The rows are grouped in 2 different ways at once. Each group adds its own fixed numbers to the row, and there is some noise. The rows also spread widely along 2 directions, which tell nothing about the answers.
Some rows, each with its group in each grouping after it:
[-34  22  34  38 -11 -25 -30  24  42  39  -4   5   0  25   3  -9 -31   5
  54  14  -5  21 -29 -55  18   6 -13  -5  16] | q395 q773
[-44  29  37  49  -3 -27 -18  26  14  14  15  40  -9  29   4  -7 -42 -18
  32  33 -21  51 -23 -69  25  -6 -18  -1  20] | q395 q699
[-37  14  24  55  -5  -2  -7  15  31  21   8  38 -10   9  24  21 -55 -12
  37  54  -9  51 -29 -40  15 -23 -21  -4  10] | q124 q558
[-44   3  13  39 -22 -21 -43  29  59  50  -4 -12   5   7   6 -10 -26  20
  82   0 -10  31 -23 -46  25 -11 -21 -34  20] | q464 q773
[-49   5  20  47 -23 -21 -30  27  25  11   9  35   0  23  19  15 -45   4
  58  14 -28  70 -27 -39  30  -1 -23 -37   7] | q124 q699
[-22  22  28  74  29   8 -15   5  47   0  -1  20 -15  -5  -5   7 -21 -59
  15  60   2  23 -26 -67  37 -31  -7  36  45] | q464 q810
[-49  20  22  37 -14  -6  -5  40  24  26  29  23  -4   0   9  -3 -55  -7
  45  46   8  52 -23 -43  24 -43  -2 -19  16] | q464 q558
[-16 -13  27  61  14  -3 -39  -9  80  20 -36  -1  -1 -12   0  22   1 -32
  42  19 -10  13 -26 -71  27 -18 -25  27  49] | q464 q810
[-25  28  27  75  18  16  -8  -5  42 -12  -1  33 -10  12   5  10 -34 -58
  14  68  -8  38 -24 -57  30 -19 -15  30  31] | q124 q810
[-23   8  21  70  22 -12 -43  17  71  41 -28   1  -2   5   4  -2  -8 -13
  50  22  -4   9 -18 -68  22  -3 -26  22  47] | q464 q773
[-28  18  25  65  -5  11 -17  -1  34  -6   7  30 -10   8   3  10 -44 -39
  42  54 -13  50 -25 -41  34 -21 -17  -4  16] | q124 q810
[-58   9  10  35 -46 -24 -32  31  10  23  27  35   3  25  15   7 -52  21
  81  14 -22  82 -29 -29  31 -13 -24 -58  -2] | q124 q699
[-43  18  39  25 -12 -18   3  23  21  27  16  25  -1  15   7  -2 -46  -6
  30  40   0  34 -27 -58  10 -23  -5  -4   7] | q395 q558
[-33  -6  24  68  10 -11 -31   7  51  15 -16  37  -5  22  19  17 -29 -22
  45  16 -31  50 -19 -65  17   9 -42   2  36] | q124 q699

New rows. What belongs after each?
[-24  16  44  60  25 -24 -18   8  42  19 -11  39 -11  28   6   4 -21 -30
  14  25 -23  24 -19 -92  20   8 -25  35  42] | q395 q699
[-24  10  24  61  13   8 -22   7  60  12 -11  10  -7  -5  -2   9 -13 -40
  24  41  -1  20 -26 -65  30 -25 -17  25  43] | q464 q810
[-29  17  25  80  37   0 -21  23  41  13  -4  36 -23  14   4   3 -25 -49
  21  43 -20  38 -14 -85  34 -14 -23  33  54] | q464 q699
[-46  -1  32   8 -36 -37 -16  22  41  38   2  15  10   8   9  16 -36  24
  54  16  -5  37 -32 -54   1 -16 -10 -31  -4] | q395 q558
[-34  32  32  45 -12 -22 -32  28  28  36   7  15  -6  31  -1 -27 -37   1
  49  29  -4  29 -24 -57  24  -4  -6  -7   8] | q395 q773
[-33   2  20  67  26 -14 -32  19  57  27 -15  21  -7  10   9  11 -16 -25
  33  15 -28  34 -16 -75  31  -6 -25  15  49] | q464 q699
[-27  -8  23  50 -16  -6 -36 -11  63  15 -22  13   6   3   9  33 -20 -16
  50  16 -18  42 -29 -41  24  -8 -29 -10  17] | q124 q810
[-46  18  20  39 -27  -7 -28  24  36  15  14   3   0  -3  -3  -1 -33 -12
  52  32   7  47 -28 -36  39 -35  -3 -26  19] | q464 q810
[-48 -10  22  24 -37 -18 -23  10  42  35   4  22   7   2  20  31 -49  29
  72  15 -11  59 -34 -32   1 -19 -25 -52  -3] | q124 q558
[-37 -17  21  50 -11 -32 -38   5  57  30 -17  23   5  18  15  30 -20   7
  70 -11 -41  51 -25 -58  16   9 -46 -26  25] | q124 q699
[-32  16  25  52  12  -5  -1  26  39  21   8  24 -11   2  11   0 -44 -25
  24  53   0  31 -24 -66  20 -37 -14  13  35] | q464 q558
[-41  15  21  42  -7 -12 -11  31  32  31  18  17  -2  -6  13   3 -42  -5
  48  46   8  44 -29 -47  21 -38  -6 -14  23] | q464 q558
[-24  15  43  40 -13 -15 -22   1  49  13 -11  17   3   9 -11   7 -14 -29
  30  25  -6  18 -31 -62  25 -11  -6   4  21] | q395 q810
[-20  26  20  91  36   3 -24  21  53  27  -8  18 -22  12   3 -22 -26 -41
  33  50  -4  14 -18 -74  28 -15 -19  41  51] | q464 q773
[-61   9  12  15 -42 -23 -13  41  21  39  30   6   9   0  14   1 -54  29
  71  27  13  63 -30 -31  21 -51   2 -56   4] | q464 q558
[-28   4  43  49   4 -33 -28   9  45  28 -10  29  -3  29   4  11 -23 -17
  35   6 -27  29 -17 -81  22  12 -27  11  29] | q395 q699
[-33  -9  23  74  11 -20 -33   4  63  20 -24  33  -3  16  16  27 -22 -19
  49  11 -35  47 -20 -66  18   9 -46   8  37] | q124 q699
[-38  14  17  49   7  -5 -12  29  31  28  21  18 -10   7   9  -1 -44 -23
  38  55   5  43 -26 -59  24 -43 -13   3  28] | q464 q558
[-28   2  25  50  16  -7 -11  14  59  36  -7  17  -6  -8  13  15 -26 -20
  35  38  -4  21 -25 -65  14 -30 -18  17  38] | q464 q558
[-54  23  17  35 -23  -9  -6  26   5  13  33  42   0  11  12   7 -72   2
  48  53   0  72 -28 -30  19 -33 -10 -39 -11] | q124 q558
[-42  30  33  36 -13 -22 -24  26  33  33   7   9   0  33   3 -24 -39   4
  54  30  -3  34 -28 -55  18   0  -8 -12   5] | q395 q773
[-25  23  42  46   8 -14   0  14  36  26  -3  32  -5   9   6   3 -38 -21
  23  49  -6  21 -28 -77   4 -17 -14  19  19] | q395 q558
[-35   1  26  60  -2 -10 -33  19  45  20 -13  38  -7  22  18  18 -30 -12
  53  18 -34  50 -22 -56  20   4 -41  -9  24] | q124 q699
[-43  16  10  51 -19 -14 -37  25  36  29   1  13   3  22  10   2 -46  11
  73  20 -14  44 -23 -32  22  -6 -20 -36   7] | q124 q773
[-40  40  19  74  11   9  -6  36  -6  -9  36  61 -23  30   9  -6 -63 -47
  24  72 -19  73 -16 -52  37 -14 -17   2  23] | q124 q699
[-38   3  37  21 -23 -24 -12   7  45  38  -6  14   8  12   8  17 -35   8
  41  22  -5  27 -31 -57   3 -21 -12  -4  11] | q395 q558
[-55  20  37  19 -42 -40 -27  37   7  31  34  27   7  32   4  -8 -43  18
  60  10 -15  66 -19 -50  28  -7  -4 -48   2] | q395 q699
[-33  -3  28  62   2 -13 -29  11  47  17 -10  43  -4  21  12  24 -28 -12
  45  14 -33  53 -19 -56  21   2 -39  -4  32] | q124 q699
[-31   9  43  46  -3 -38 -29  16  42  28  -6  29   0  31   8  10 -27 -14
  39   3 -25  33 -23 -74  16  12 -24   2  24] | q395 q699
